The first 8 rows are patterns. Each new row is the sum of 2 different patterns, raised or lowered, with some noise. Before adding, each is slid sideways (what falls off one end comes back at the other) and multiplied by a number that may be negative. Names go in the order of the patterns.
In the rows, zero is written as 128.
Known rows, each followed by the names of its patterns:
[138  88 122 186 133 133 160 137 115 121 131 107 117 136 137 102 135 108
 150  83 163 127 126 164 132 111 123 118 100 135 148 112 147 118  90 108
 140 125] | q_494
[136 128 135 114 166 148 124 121  93  98 176 126 136 110 134 106 147 129
 154 150 116 150 127  70 135 129  97 126 117 186 120  83 126 139 106 107
 132 186] | q_806
[126 146 131 128 156 142 146 131 144 186 127 122 136 160 159 152 127  84
 127 133 124 125 161 105 137 127 186 177 126 152 126 162 115 140 137 138
 148 121] | q_109
[145 144 131 126 138  70 161 105 122 121 133 155 124 145 111 118 160 148
 166 155  79 153 112 136 120 126 102 125 140 149  96 152  96 118 105 128
 120 136] | q_226
[186 129 148 144 126 163  96 122 135 167 155 129 153  86 112 131 125 109
 133 136 131 124 138 107 135 157 135 129 140 129  70 133 130  78 132 117
 177 151] | q_814
[114  83 146 140 117 132  77 152 128 137 123 143  92 129 114  96 115  90
 128 136 120 134 115 144 132 118 111 149 112 120 149 120 131 115 124 125
 123  95] | q_939
[114 101 131 106 124 126 101 155 135 144  70 136 123 131 108 101 103 121
  70 103 131  76 126 111 128 143 129 157 116 186 137 186 134 127 129 149
 127 156] | q_998
[112 106 141  70  90  92 100 155 108 166 123 164 108 109 110 134 120 132
 128 132 125 145 130 130 145 116 134 186 182 118 135  97 156 132 123  70
 145 102] | q_243

New rows. What belongs after each?
[139 134 137 130 111 138 128 117 125 140 112 132 155 143 151 151 136 136
 117 116 110 135 123 130 129 113 147 135 124 123 126 133 117 152 156 126
 127 140] | q_109 q_814
[142  75 117 136 113 140 116  99  95 151 105 116 158 108  87 109  98 136
 116  59 102 104  80  87 125 135 111 132 126 102  68 139 102  98  87 144
 103 123] | q_494 q_814
[116 118 127  78 103  73 110 121  93  97  89 116 143 134 123  98 148 124
 154  98 131  81 168 107 101 108 105 151 152 121 177 129 135 174 117 118
 143  99] | q_939 q_998
[161 107 124 132 125 158 118 100 125 143 142 122 147  93 114 118 113 114
 117 128 147 116 125 126 131 144 103 127 148 128  85 131 132  93 103 113
 151 131] | q_806 q_814
[112 146 130  93 121 138 115 143 103 127 168 134 135 164 138 139 111 128
 121 121 156 126 110 130 117 138 111 146 134 139 157 148 121 123 122 104
 138 135] | q_494 q_939
[ 92 149  86 106  93  82 120 117  77 146 111 115 152 128 107 105  87  91
  89  87  38  90  56 101  91 103  52  86  67 105 108  93 116  99  90 125
  57  91] | q_814 q_998
[107  92 105  95 158 151 120 168  90 138 165 131 127 134  71 114  82 103
  63  77  74 126 116 125  91 136 100 119 129 135 123 114 141 133 102 101
 106 165] | q_939 q_998
[120 124  77 101 136 126 113 121 117 117 106 122 112 135 137 121 130 125
 120  88 135 107 114  85 130 148 116 121 101 109 143 162 150 142 104 144
 100 147] | q_109 q_226
[168 121 184 167 156 104 173 137 166 132 162  98 128 131 132 176 110 191
 151 185 129 148 121 161 143 189 181 157 163 168 174 149 173 144 167 216
 205 142] | q_109 q_243
[132 165 140 136 177 158 168 177  96 152 123 177 135 144 121 146 163 168
 123 190 133 130 150 146 149 151 148 154 126 151 123 101 139 125 137 138
 133 162] | q_226 q_998
[136 113 133 130 118 128 176 121 146 158 138 151  95 153 162 131 129 147
 157 126  91 132 143 119 139 109 112 142 140 164 152 102 133 142 148 147
 143 114] | q_806 q_939
[188 101 126 117 154 182 132 128 108 114  78 161 116 127 117 112  95 142
 117 130 153 118 144 115  87 169 115  88 122 133 184 127  80  76 123 104
  93 117] | q_806 q_109
[138 122 146 123 149 144 133 169 136 104 131 116 118 144 137 110 130 110
 124 102 152 126 148  96 143 191 136 129 178 130 137 135 150 113 129 136
 134 103] | q_494 q_226
[167 140 161 133 166 129 153 141 173 136 149 173 169 156 159 156 117 136
 147 133 132 175 121 173 146 158 138 138 158 131 156 171 116 132 128 124
 191 123] | q_226 q_939
[ 89 100  59  89 154 134 126  78 125 123 122 101 111 131 148  96 149 114
 167 126 120 102  79  80 147 114 110 156  88 122 131 122 128 106 112 116
 133  87] | q_806 q_226
[126 116 131 131  42 102 108  72 134  78 159  94  63  96 141  83  90 131
 168 136 101 103  96 133 134  88  96  77  89 133 113 116  74 114  82 132
 109 132] | q_806 q_939
[194 154 105 158 109 160 122  54 108  91  97  62 118  82 109 136 126  93
 109 122 120 155  93 172  92 120 139  65 109 120 168 117 144 108 113 159
 118 131] | q_494 q_998
[179 158 125 197 136 118 126 115 117  96 146  74 116  81 130 126 126 120
 129 108 140 173 113 154 138 116 153 108 128 120 202 118 127 135 139 161
 172 141] | q_494 q_998
[159 204 161 156 190 174 174 118 164 195 164 141 178 170 156 108 153 149
 155 172 118 145 161 164 186 184 117 174 152 187 145 170 141 152 150 131
 166 137] | q_806 q_939
[160 158 143 162 144 186 183 186 155 162 164 167 204 153 159 172 182 163
 177 170 146 134 146 169 148 171 156 171 161 166 154 164 183 174 162 174
 171 130] | q_109 q_814
[160 179 173 164 193 139 146 169 177 182 175 187 132 154 156 175 146 138
 160 161 147 160 151 167 178 174 167 163 158 135 164 170 123 183 138 187
 173 180] | q_494 q_814
[141  93 128 134 155 131 132 101 142 112 147 139 171 140 124 119 104 132
 126  90 117 181  72 142 143 135 121 110 137 100 135 151  87 116  75 127
 149  99] | q_494 q_226
[184 174 153 113 156  94 137 111 157 148 156 127 155 115 152 134 137 142
 136 133 117 144 119  90  98 138 143 163  97 125 146 188 128 143 148 183
 130 195] | q_494 q_243
[118 116 103 116  67 118  32 127  80 106 125  70 123 122 107 125 151  83
 136 111  95 132  64 115 116 164 120 115 131 139 133 120 146 152 127 137
 154 125] | q_939 q_998
[135 137 154 146 129 141 142 111 134 138  99 150 116 184 152 175 154 150
 142 136 155 109 138 154 154 166 140 138 108 136 146 142 110 136 167 142
 136 160] | q_494 q_814
[ 91 203 146 153 115 126 120 149 152 173 140 119 138 125 117 131 149 108
 144 137 216 131  88 128 171 104 140 150 217 153 142 143 117 166 158 135
 127 142] | q_806 q_226
[132 148 141 109 153 106 111 113 110 143 147 144 153 108 148 147  98 156
 129 112 137 133 140 128 128 121 136 153 153 158 171  99 155 114 156 124
 133 127] | q_226 q_939
[119 113 128 109  98  97 133 125 133 103 149  91 106 128  87 113 104 105
 122 130 110  89 131 101 121 137 123 110 116 104 142 122  64 108 103  92
  98 102] | q_494 q_109
[120  91 129 104 114 140  75 156 151 101 106 103 145 129 183 175 132 187
 169 174 134 141 152 145 158 153 105 119 145 120 139 204 125 159 197 151
 116 102] | q_814 q_998
[169 140 172 147 101 157 154 118 155 157 207 135 106 153 168 135 130 137
 209 158 147 153 148 180 168 149 161 135 118 204 147 169 126 156 128 167
 155 170] | q_806 q_109
[169 129 124 170 184 141 157 103 159 182 149 110 173 134 126 129 159  96
 115 124 131 144 135 157 152 141 155 134 135 171 145 138 143 139 123 158
 159 136] | q_494 q_243
[104 118 110 111 122 116 100 112 106 125 120  78 112  89  93 102 113 103
 102 114 110  85  98 119  88 115  89 137  96 113 123  88 125 119 132 120
 124 108] | q_494 q_998
[133  99 115 106 107 162 139 136 126 156 127 154 108 111  94 150 110 146
 136 133 140 135 118 107 113 131 124 139 173 107 144 137 133 125 113 133
 112 153] | q_226 q_814
[176 134 141  84 135 162 135 135 148 160 127  66 115 136 124 153  79 115
 163 143 166 175  90 131 125 149 122 149 123 134  99 117 135 119 117 199
 128 135] | q_494 q_806
[125 118 148 120  77 129 135 120 114 160 120 131 195 136 137 102 118  77
 152 114 124 102  80 160 125 130  89 122 127 108 157 136 131 140 139 131
 128 119] | q_109 q_814
[112 143 120 178 131 167 123 117  85 136 125 109 138 130 158 157 166 134
 156 132 133 201 156 123 144 131 172 135 139  60 138 117 114 106 145  86
 103 100] | q_814 q_243
[136 146 110 138 129 189 151 115 144 134 140 113 138 158 137 143 137 124
 158 142 126 145 123 130 153 140 163 125 125 123 150 148 153 138 104 139
 132 102] | q_806 q_109
[127 156 149 143 115 128 121 113 107 129  81 163 144 104 127  90 158 144
 120 125 180 102 139 136 108 112  91 136 135 123 143 123 140 145 115 130
 129 138] | q_494 q_939
[123 131 125 146 125 102 101 131  99 120 132 124 132 133 134 111 119 146
 132 148 122 128 113 113 129 105 127 123 126 133 147 110 122 118 110 124
 138 133] | q_494 q_226
[ 96 116 112 132 112  74 128 100 132  86  96 102 125 176 121 126 121 126
 106 154 133 141  48  94 120 107 127  93 124 113 123 127  94 142 108 108
 114 126] | q_109 q_226
[192 189 190 177 178 187 195 193 198 161 208 182 192 180 201 186 196 180
 198 198 171 202 208 182 180 188 186 179 165 165 200 161 180 191 191 182
 162 170] | q_806 q_998
[ 99 121 149  81 116 119 209 100 118 135 151 100 163 158 183 152  96 144
  75 147  95 141 136 117 101 155 114 123 110 123  96 129 118 120 145 107
  79  71] | q_806 q_243
[149 147  67  98  83 129  98 107  52 110  68  97  74 122  31  94  43  73
 127  58 130 107 139  83  95  79  90  99  88 107 125 107 104 106  94 140
  89  67] | q_494 q_243
